There are 9 hidden switches. A switch that is on adds its own fixed numbers to the row, and there is some noise. The rows also spread widely along 10 directions, which tell nothing about the answers.
In the rows, zero is written as 128.
Some rows, each with its switches (1 for on, 0 for off) after it:
[148 153 129  81 143 125 137 152 158 161 129 104 114 140 125 144 120  88
 105 104 128 175 164 164 142 137 133 100 171  97 139 165  83 134 149 123
 155 144  85 114 112] : 0 1 0 1 0 0 1 1 1
[ 91 141 100  81 142 148 101 132 167 129 103 104  50 141 163 153  96 104
 142 148 111  92 145 137 101 147 195 129  77 118 163  99 113  98 104 115
 156 104  87  14 132] : 1 0 0 1 0 1 0 1 1
[164 158 131  85 125 174 117  98 143 123  89 135 110 119 126 151  62 127
 147 120 111  65 178 112 130 103 145  80 104 167  96 172 119  98 167 157
 118 128  94 123 162] : 1 1 0 1 0 0 0 0 1
[137 153 159  99 103 127 135 140 136 174 158 145  81  82 146 131 118  94
 195 125 142 151 148 132 139 169 185 178 129 129 111 185 105  46 146 127
 141 118  81  96 144] : 0 0 1 1 0 0 0 0 1
[119 105  97 109 132 116 120 123 138 131  89  69  90 135 169 125  90  85
 126 190 164 134 193 127 125 138 187 119 159 160 183  93  66 152 156 139
 157 147  98  59 132] : 0 0 1 1 1 1 0 0 0
[133 156 119  90 155 155 120 158 175 142 101 103  91 134 120 181  92  98
 120 102 123 124 167 145 117 112 176  79 132 108 167 137 117 112 136 106
 163 154  65  60 110] : 0 1 1 1 0 1 0 0 1
[141 166  90  68  71 145 130  86 140 148 106  89  85 143 137 155 101  66
 136 121  61 187 163 133 106 126  95 113 183 143 112 137 123 111 152 143
 140 115 121 124  87] : 0 1 1 0 0 0 1 1 1
[134 169 155  83  90 143 119 128 109 179 150 147 101  90 127 150 132  93
 161 112 136 129 146 137 116 125 172 101 128 125 148 186 110  70 151 114
 165 144 105 119 108] : 1 0 0 0 0 1 0 0 1
[102 156 175  79 113 103 122 154 121 170 164 127  55 101 120 169 156 122
 172  88 160 150 125 117 112 188 201 115 119  89 162 173  86 114 118  79
 149 134 106  96 109] : 1 0 1 0 0 0 0 0 0
[137 178  95  63 126 145 110  87 121 130 104 128 104 136 146  93 120 108
 143 143  91 122 122 166 107 106 113 160 117 129 123 150 114 114 124 161
 152  83 132 125 141] : 1 1 1 1 0 1 1 0 0
[124 176 125  47 109 114 105 100  89 156 137 126 122 120 142 115 143 105
 134 120 131 122 144 139 106 141 125 115 126 156 156 196  75 128 142 142
 151 125 167 160 145] : 1 0 1 1 1 1 1 1 1
[132 113 144 114 133 101 104 159 178 116 121 100  77 122 143 167  96 108
 129 126 158 109 183 100 157 182 183  91 145 159 137 163  89 120 171 139
 130 162  76  49 153] : 1 0 1 1 0 0 0 1 1
[129 147 130  82 158 131 125 157 144 166 126 107 118 127 127 134 133  85
 110 114 164 152 158 161 127 129 174 101 144 107 182 168  82 127 139  98
 173 161  85 107 113] : 0 0 0 1 1 1 1 0 0
[155 139 152 110 149 126 107 140 137 129 126 138 128 117 131 122 109 123
 129 139 168  70 159 120 146 116 168  88 123 165 139 178  85 133 165 141
 140 156 104 115 170] : 0 0 0 0 0 1 0 0 1
[118 121  94 101 129 138 112 140 175 132 101  82  82 162 160 149  98  70
 109 151 113 139 172 137 119 141 168 101 145 138 159  96 109 116 139 119
 151 145  68  41 105] : 1 0 0 0 0 0 0 1 1
[122 154 130  72 117 147 118  96  93 165 113 123  94 132 166 137 106 109
 174 146 144 103 163 114  77 162 178 139  91 186 158 151  65  84 104 107
 140 125 127 119 159] : 0 1 1 1 0 0 0 0 1
[141 154  96  86 134 105 112 127 148 120 123 101 119 148 135  79 141  86
 103 143  96 157 120 170 146 127  90 149 176 121 108 178 105 155 156 170
 148 110 121 133 136] : 1 0 0 1 1 1 1 0 0
[123 145 163  73 173 115 139 168 153 151 149 120 103 117 124 136 122 130
 130 102 170 133 158 138 156 166 183 107 125  69 146 159  67 157 140 117
 134 125  92 102 148] : 1 0 0 1 1 0 0 1 1
[126 182  82  63 116 140 101 109 135 116 116 121  89 152 138 105 129  96
 134 126  51 137 105 163  99 115 112 151 135 114 120 149 134 121 122 150
 141  98 126 120 118] : 1 0 1 1 0 1 0 1 0
[148 180 106  72  98 145 124  99 154 121  98 114  96  99  97 153  73 129
 136 115  77 122 165 142 140  70 104  80 158 101  90 151 134 158 191 183
 131 102 127 120 119] : 0 0 1 1 0 1 1 0 1
[129 149 140 110  99 107 126 137 167 129 120 117  35  79 111 181 104 122
 161 110 115 115 152 100 157 150 177 105 150 107 110 170 146  99 178 157
 149 125  83  66 126] : 0 1 1 1 1 0 0 0 0
[128 180 116  47 135 156 119 124 120 150 121 116 127 147 116 138 113 108
 126  99 106 139 142 161  88 110 127  92 132 108 152 160  90 149 121 110
 137 134 128 144 110] : 1 0 1 1 0 1 0 0 1
[139 148 129 109  90  93 125 122 137 148 136 121  84  70 140 114 113 116
 151 167 140 135 165 155 168 109 151 132 169  98 119 143 102 138 195 195
 174  98 120  74 131] : 0 0 1 1 0 1 1 0 1
[108 105 128 107 130  88 109 139 164 102 105  62  35 147 159 163 106 106
 150 143 154 145 160  86 134 229 167 132 151 157 145 126  57 148 131 125
 124 129  98  40 158] : 1 1 1 1 0 1 0 1 0

New rows. What belongs after each?
[157 120 119 127 136 112 102 122 136 100 105 112 123 130 157  83 100 107
 125 187 152  86 162 133 155 126 147 129 144 180 116 158  81 139 177 182
 134 135 101 100 180] : 1 0 0 1 0 1 0 0 0
[147 154 151  78 210 134 122 153 162 121 127 135 124 152 138  96 130 121
 148 110 166 129 121 144 139 170 145 179 106 136 120 194  57 126  95 114
 116 104  89 125 204] : 0 1 1 1 0 1 1 0 0
[122 158 105  87  73 115 123 111 134 145 105  90  54 101 123 176 117  96
 125 131 111 164 166 140 128 103 150  73 179  90 158 109 121 148 179 153
 183 130 117  76  70] : 0 1 1 0 0 1 1 1 0
[149 174 107  78 136 133 143 129 179 109 105 100  86 130  98 142  80 135
 131 112  72 150 145 153 148 101  96 108 176  58  81 132 121 187 161 177
 121  86 112 108 127] : 0 1 1 1 0 1 0 0 1
[100 154 116  75 146  94 105 121 183  85 102  86  34 162 115 180 108 152
 135 104 102 101 118  88 113 182 112  96 120 126 117 145  84 207 103 126
 110  84 148  74 164] : 0 1 1 0 0 1 1 0 1
[123 152 138  57 157 137 129 104 133 112 105 111  79 137 143 137  84 153
 170 127 139 106 155 106 118 175 141 133  95 131 118 133  47 166 111 140
  99  81 137 111 192] : 1 1 1 1 0 1 0 1 1
[131 181 140  83 129 131 104 141 117 148 145 162 104  88 124 109 143 126
 149 121 130  95 119 167 130  96 178 130 108  91 145 180 126  99 147 146
 172 120 108 107 130] : 1 0 1 1 0 1 0 0 0
[162 124 127  92 122 127 122 101 109 136  92  86 134 138 142 133  90 104
  99 145 173 126 212 126 139 128 134  57 165 169 151 153  50 167 188 156
 136 170 112 144 139] : 1 1 0 1 0 0 1 1 0
[120 169 118  65 161 148 132 144 153 138 140 136  96 143 137  95 136 107
 147 116 101 170 111 181 128 118 154 174 126  46 126 119 116 128 108 123
 140  83  84 102 113] : 1 0 1 0 0 0 0 1 0
[130 150 121  56 114 133 139  76  94 166 119 105 115 135 164 105 117  96
 159 155 143 158 164 130 106 154 126 153 140 160 137 139  50 127 125 139
 132  93 144 152 150] : 1 1 1 0 1 0 1 0 1
[123 152 128  85 166 114 120 118 133 113 124 135  86 117 146  84 131 147
 140 158 139  86 122 143 152 119 159 146 112  89 131 125  87 170 139 177
 149  76 125 103 174] : 1 1 0 0 1 1 0 1 0
[128 129 120  95 167 163 115 142 190 121  88 101  87 128 133 171  80  99
 123 122 156 127 185 127 141 114 197  90 124 120 163 108 105 127 151 112
 143 146  54  43 126] : 0 0 1 0 0 1 1 1 0
[101 177 142  76  83 119 116 128 125 167 139 128  27  75 127 198 122 128
 168 106 119 113 143 122 107 144 196  92 110  83 165 145 119  96 142 125
 183 116 123  57 101] : 0 1 1 1 0 1 0 1 1
[ 94 148 105  87 114 103  99 132 146 125 120  86  35 157 139 170 139 104
 121 125  99 129 119 124  97 167 159  92 132 110 172 120 101 149 112 109
 165 125 119  57 101] : 1 1 0 0 0 1 0 1 0
[148 158 108  59 185 170 142 117 114 157 117 118 167 177 168  53 118  92
 132 164 139 167 145 192 103 107 128 175 134 120 155 108  44 142  91 125
 141  99 112 148 146] : 1 1 1 0 0 1 0 0 1
[128 152 103  93  81 124 127 123 130 161 118  90  78 118 138 152 107  82
 129 148  96 164 164 162 118 118 140  96 178  99 147 119 109 121 159 153
 180 129 103  76  79] : 1 1 0 1 0 1 0 0 1
[122 140 109  90 127 156 114 129 161 139  97 103  65 111 154 157  97  78
 146 136 125 131 170 130 129 131 195 127 129 134 163 123 131  64 151 139
 169 134  63  44 119] : 1 1 1 1 1 1 0 1 0
[ 92 172 156  64 110  93 133 129 109 168 165 129  37  93 142 134 145 144
 197 130 136 147 109 144 113 189 167 174 111  60 136 140  71 129 100 131
 157  58 145  80 137] : 1 1 1 1 0 1 0 0 1
[133 145 141  90 132 102 121 146 112 161 142 109 110 127 148 120 142  99
 132 141 160 149 153 155 124 161 154 127 156 126 167 161  58 133 134 132
 168 138 120 105 133] : 1 1 1 1 0 1 0 0 1
[103 164 111  84 150 116  99 137 164 126 125 138  64 106 135 118 135 131
 132 135 116  75 108 160 138 109 174 140  89  74 141 147 139 122 130 156
 177  80 104  50 143] : 1 0 0 1 1 1 1 0 0
[121 173 139  62 118 124 143 116 111 156 131 126  74  86 114 136 119 145
 160 114 129 134 144 146 129 116 167 115 131  54 137 138 105 146 148 152
 159  92 123 118 118] : 1 1 1 1 1 0 0 0 0
[138 185 107  47 116 144 116  88  89 142 133 142 132 139 155  69 125 111
 157 147  90 125 121 165 100 117 108 172 118 140 115 164  86 121 123 162
 133  85 160 169 155] : 1 0 1 1 0 1 0 1 1
[136 126 100 106 154 101 114 159 182 117 115  80 107 156 145 103 126  71
 101 144 129 185 144 172 155 144 127 149 189 113 134 141  88 149 149 143
 154 131  78  69 124] : 1 0 1 1 0 1 1 0 0
[128 148 129  64 150 149 113  96 110 126 103 116 119 146 139 126 104 127
 145 127 149  90 156 102  98 135 163 101  98 173 151 153  74 144 123 114
 111 135 126 150 162] : 1 0 1 0 1 0 0 0 0
[153 152 151  78 184 145 138 137 171 133 115 133 121 102 121 131  82 143
 137 107 162 103 177 136 177 114 155 108 120  96 109 165  97 140 167 170
 130 104  82 107 179] : 1 1 1 1 1 0 1 0 1
[139 173 145  54 152 115 133 149 109 158 156 129 142 142 116 105 142 134
 108 104 132 144 136 177 127 127 123  98 144  64 142 176  62 190 135 129
 142 127 138 170 125] : 1 0 0 1 0 0 0 1 1
[146 173 192  73 112 111 127 138  96 168 158 157 115  47 107 136 135 146
 156  99 199 131 167 140 163 125 177  90 136  80 147 206  78 132 193 153
 160 140 122 146 137] : 1 0 1 1 0 1 1 1 0
[145 134 137 122 119 104  91 144 143 141 123 126 108 101 141 129 129  92
 121 139 168 101 165 137 156 129 179 102 140 166 152 193 115  86 185 148
 170 173  82  78 136] : 1 0 1 1 0 0 1 0 0
[104 152 116  62 188 131 124 147 168 131 115  95  75 171 145 143 116 112
 127 116 119 125 129 132 105 180 156 136 107 106 157 134  67 153  81  97
 134 101 108  84 159] : 0 1 0 1 1 1 0 1 1
[116 176 129  73 170 136  95 143 173  97 123 149  61 132 121 139 130 146
 147  93 102  77  94 127 127 128 164 133  81  95 120 160 137 121 109 135
 137  92  98  76 161] : 1 1 1 0 0 1 0 1 0
[121 160 118  56 142 138 121 122 160 134 119  89  87 184 141 160 128  71
 142  89 104 188 131 112  91 199 106 141 148 167 134 169  69 117  85  79
 112 121 116 127 134] : 0 1 1 0 0 1 1 1 1
[126 155 105  76 112  82 141 135 121 146 143  89 101 142 136  99 135 115
 115 150 107 186 146 176 131 134 112 128 198  69 135 121  68 207 151 160
 151 107 145 128 103] : 0 0 1 1 0 0 0 1 1
[126 135  81  79 160 144 136 133 195 114  94  68  87 173 147 124  81  76
 134 142  86 178 155 138 126 154 119 164 165 126 112 111  93 142 119 130
 112  94  86  76 141] : 0 0 1 1 1 1 0 0 1
[119 139 109  67 190 132 125 125 176  84  85  73  75 186 124 145  85 144
 123 107 105 110 136 103 121 175 119 109 116 116 107 135  75 206 100 124
  86  98 115 111 174] : 1 1 0 1 1 0 0 0 0
[173 144 192  87 171 158 138 138 126 135 113 139 138  94 110 142  82 145
 162  98 208 107 191 108 161 137 179  89 120 137 127 193  52 134 170 133
 108 155  81 150 186] : 1 1 1 1 0 1 0 0 0
[141 143 103  93  88 163 120  90 156 121  73  87  69 120 132 184  55  90
 150 139  94 126 191 103 119 110 144  80 151 163 118 110 125 106 171 153
 134 127  93  72 114] : 1 1 1 0 0 1 0 0 1
[114 126  93  86 118 137 101  99 156 122  75  73  60 152 168 168  77  92
 129 155 124 108 183 107 110 165 149  96 119 183 155 116  79 119 133 136
 139 124 109  50 147] : 1 1 0 1 0 1 1 1 1
[135 148 141  94 156 111 102 158 118 142 135 116 130 150 124 132 148 109
 109 117 171 116 139 136 111 130 170  74 141 148 192 173  67 159 135  94
 157 186 115 130 128] : 0 0 1 0 0 1 0 0 0
[106 181 129  63 150 142 118 112 132 135 120 140  59 127 138 138 108 157
 179 126 108  72 109 130  90 146 166 145  57 101 129 141  94 125  81 120
 136  64 136  91 167] : 0 1 0 1 0 1 0 0 1
[135 188 101  45 112 186 142  89 123 157  95 114  99 121 122 156  79 101
 154 112  78 141 165 145  91  92 133 107 129 112 136 129 121 108 132 131
 142 105 117 137 107] : 0 1 1 1 1 1 0 0 1
[126 188 159  54 121 163 132 117 121 167 141 163  74  70 124 144 123 129
 182  96 135 133 135 157 133 127 178 141  90  60 130 169 116  77 133 131
 162  82  97 104 130] : 1 1 0 1 0 1 1 1 0
[ 94 167 116  69  80 106 108  97 125 150 136 114  40 104 143 157 136 105
 160 130 101 118 126 110 106 161 147 123 120 134 142 155 112 114 136 132
 157  90 152  86 125] : 0 0 0 0 1 1 1 1 1
[123 165 154  70 142  67 105 127 127 112 152 135  98 109 115 115 142 167
 122 112 147  75 124 117 161 159 112  95 127 114 112 218  70 204 165 181
 128  99 174 146 193] : 1 0 0 1 1 1 1 1 1
[111 197 131  57  95 148 115  91 121 135 123 152  36  99 118 167 118 150
 187  98  75  91 109 111  97 122 167 125  81  93 114 147 147 100 121 133
 138  76 134 108 125] : 0 1 1 0 0 0 0 1 0
[142 167 147  82 176 129 115 173 156 149 150 153 132 114 119 110 139 114
 118 102 137 101 128 163 148 117 163 119 119  97 139 207 112 111 144 135
 159 135  87 114 152] : 1 0 0 1 1 1 0 0 1
[124 142 118 103 112  81 108 125 160 103 112  93  51 140 128 159 108 133
 141 129 102 100 136  97 129 178 125 106 145 153 103 164 101 159 144 153
 122 114 134  85 157] : 0 1 1 1 0 0 0 0 1
[141 115 126 108 160 122 127 123 153  99  92  85 105 142 137 118  85 122
 129 160 159 108 176 103 151 135 155 103 149 150 129 123  61 196 162 147
 111 128 106 107 171] : 0 0 0 0 1 1 0 0 0
[131 172 106  62 144 136 119 112 118 156 132 125 130 162 151  81 136  91
 134 145 111 146 119 178  97 136 112 167 124 134 134 170  68 127 100 121
 145  96 136 145 148] : 0 0 0 1 0 1 1 0 1
[168 181 122  65 134 166 131 101  99 131  98 125 149 129 102 124  94 134
 109 112 114 114 163 164 121  59 113  54 144 101 129 160  91 178 169 158
 134 138 128 188 122] : 1 1 0 1 0 1 0 0 0
[ 95 137  85  77 155 135 114 117 151 137  84  77  61 176 161 147 108 103
 121 152 121 124 142 148  78 150 167 123  97 119 179  88  78 145  80  93
 156 107 102  50 121] : 0 1 0 1 0 0 1 0 0
[133 145 122  98 163 104  91 135 154  94 108 125 104 148 137 123 104 149
 115 141 135  47 148 115 137 131 155  93 106 156 128 164  90 171 149 160
 121 131 128  95 188] : 0 0 1 1 0 0 0 1 1
[103 157 122  62 133 146 104  88  92 137 110 118  88 160 158 128 125 115
 173 144 138  98 127 104  55 161 172 141  72 189 170 141  58 124  73  80
 118 115 148 126 158] : 0 0 1 0 0 1 0 0 0
[129 127 131 117 117 105 122 146 174 136 116  96  64 108 127 158 105 106
 133 135 142 137 165 130 156 147 174 104 154 107 128 145 110 129 170 137
 154 135  74  53 120] : 0 0 0 1 0 0 1 0 0
[ 93 143  83  45 136 149 109  79 124 111  81  70  64 187 160 150  91 109
 151 132  96 123 146  91  57 182 146 134  94 177 156 111  69 153  79  90
  96 109 147 116 148] : 0 0 1 1 1 0 0 1 0
[136 155 158  81 150 147 136 149 153 138 123 114  76 117 121 169 103 114
 155  90 143 146 155 119 136 167 173 113 127 103 130 164  83 115 130 104
 124 134  75 103 144] : 0 1 0 1 0 1 0 1 0
[138 162 158  62 205 128 129 138 124 131 135 146 130 145 138  99 117 169
 143 117 174  80 137 136 130 150 163 131  85 109 137 168  37 178 105 130
 115 106 130 147 205] : 0 1 1 1 0 0 0 1 1
[123 134 102  83 105 144 108  80 120 129  82  97  85 131 163 148  71 108
 140 165 122  63 191  92 103 132 167  93 102 204 147 132  95 113 155 146
 128 135 126 102 159] : 0 0 0 1 1 0 0 1 1
[102 144 116  75 124  81 113 130 168 118 125  80  32 143 141 154 137 106
 140 109 107 162 124 107 133 217 128 149 153 117 121 162  94 141 121 136
 131  99 120  79 141] : 1 1 1 1 1 0 1 1 0
[120 178  77  73 161 156 117 136 167 130 114 130 102 142 143  98 115 111
 111 152  77 119 123 203 119  47 155 137 122  49 153  77 144 145 123 152
 179  85  96  61 101] : 0 0 1 0 0 1 0 1 1
[133 151  99 104 157  89  97 136 160  98 121 126  84 147 153  87 144 116
 115 147  98  86 108 135 147 141 137 160 134 147 115 176 124 132 141 177
 152 111 114  95 175] : 0 1 1 1 1 0 0 1 0
[118 143 112  95 153 130 111 155 194 113 117  99  71 161 128 146 111  95
 130 113  93 137 124 133 126 155 138 126 137 115 119 142 114 130 117 113
 128 113  78  60 131] : 1 0 0 0 0 1 0 0 1
[121 158 111  76 138 103 114 107 163 100 121 114  68 138 148 106 119 132
 147 143 101 124 119 133 146 152 110 161 129 117  96 134  93 160 129 178
 132  57 138  85 171] : 1 1 1 0 0 1 1 1 1
[140 122 102  85 162 129 118 118 143  97  89  73 123 187 145 107  91 115
 114 152 135 133 164 129 114 148 123 117 148 159 129 125  51 195 129 133
  97 134 115 127 160] : 1 0 1 1 0 0 0 0 0
[120 147 131  83 122 137 145 152 149 182 149 102  90 150 139 142 138  60
 152 113 117 212 136 154 103 177 156 153 163 103 142 147  85  91 100  68
 144 128  78 103  88] : 0 0 0 0 0 0 0 0 1
[156 170 139  83 158 136 129 141 154 129 120 131 125 112  97 141 107 132
 117 102 127 105 156 135 156  84 137  73 154 104 127 169 113 163 175 158
 144 138 107 136 138] : 0 1 1 0 1 1 0 0 1
[105 144 106  51 161 145 134 120 117 159 113  90 106 166 170 111 106 106
 143 159 148 156 160 165  82 146 173 149 112 110 189  78  33 162  85  95
 142 104 125  94 132] : 0 0 1 1 0 1 0 1 1
[127 153 107  95 126  99 111 124 104 146 138 121 101 138 166  72 166  99
 116 179 128 133 117 180 126 116 152 147 152 108 167 122  84 143 136 161
 191 114 129 101 121] : 1 1 0 0 0 1 0 1 0
[143 171 148  88 173 134 127 169 151 146 149 147 121 115 108 109 146 119
 136 102 141 143 116 173 141 101 171 131 137  63 142 167 106 138 133 118
 157 129  83 116 125] : 0 0 1 0 0 1 0 0 0
[128 117 150 104 126 134 132 130 149 146 112  99  79 110 148 167  76 112
 158 142 177 127 207  97 141 154 206  94 136 141 153 111  70 125 165 120
 129 146  82  63 136] : 0 0 1 0 0 0 0 1 1
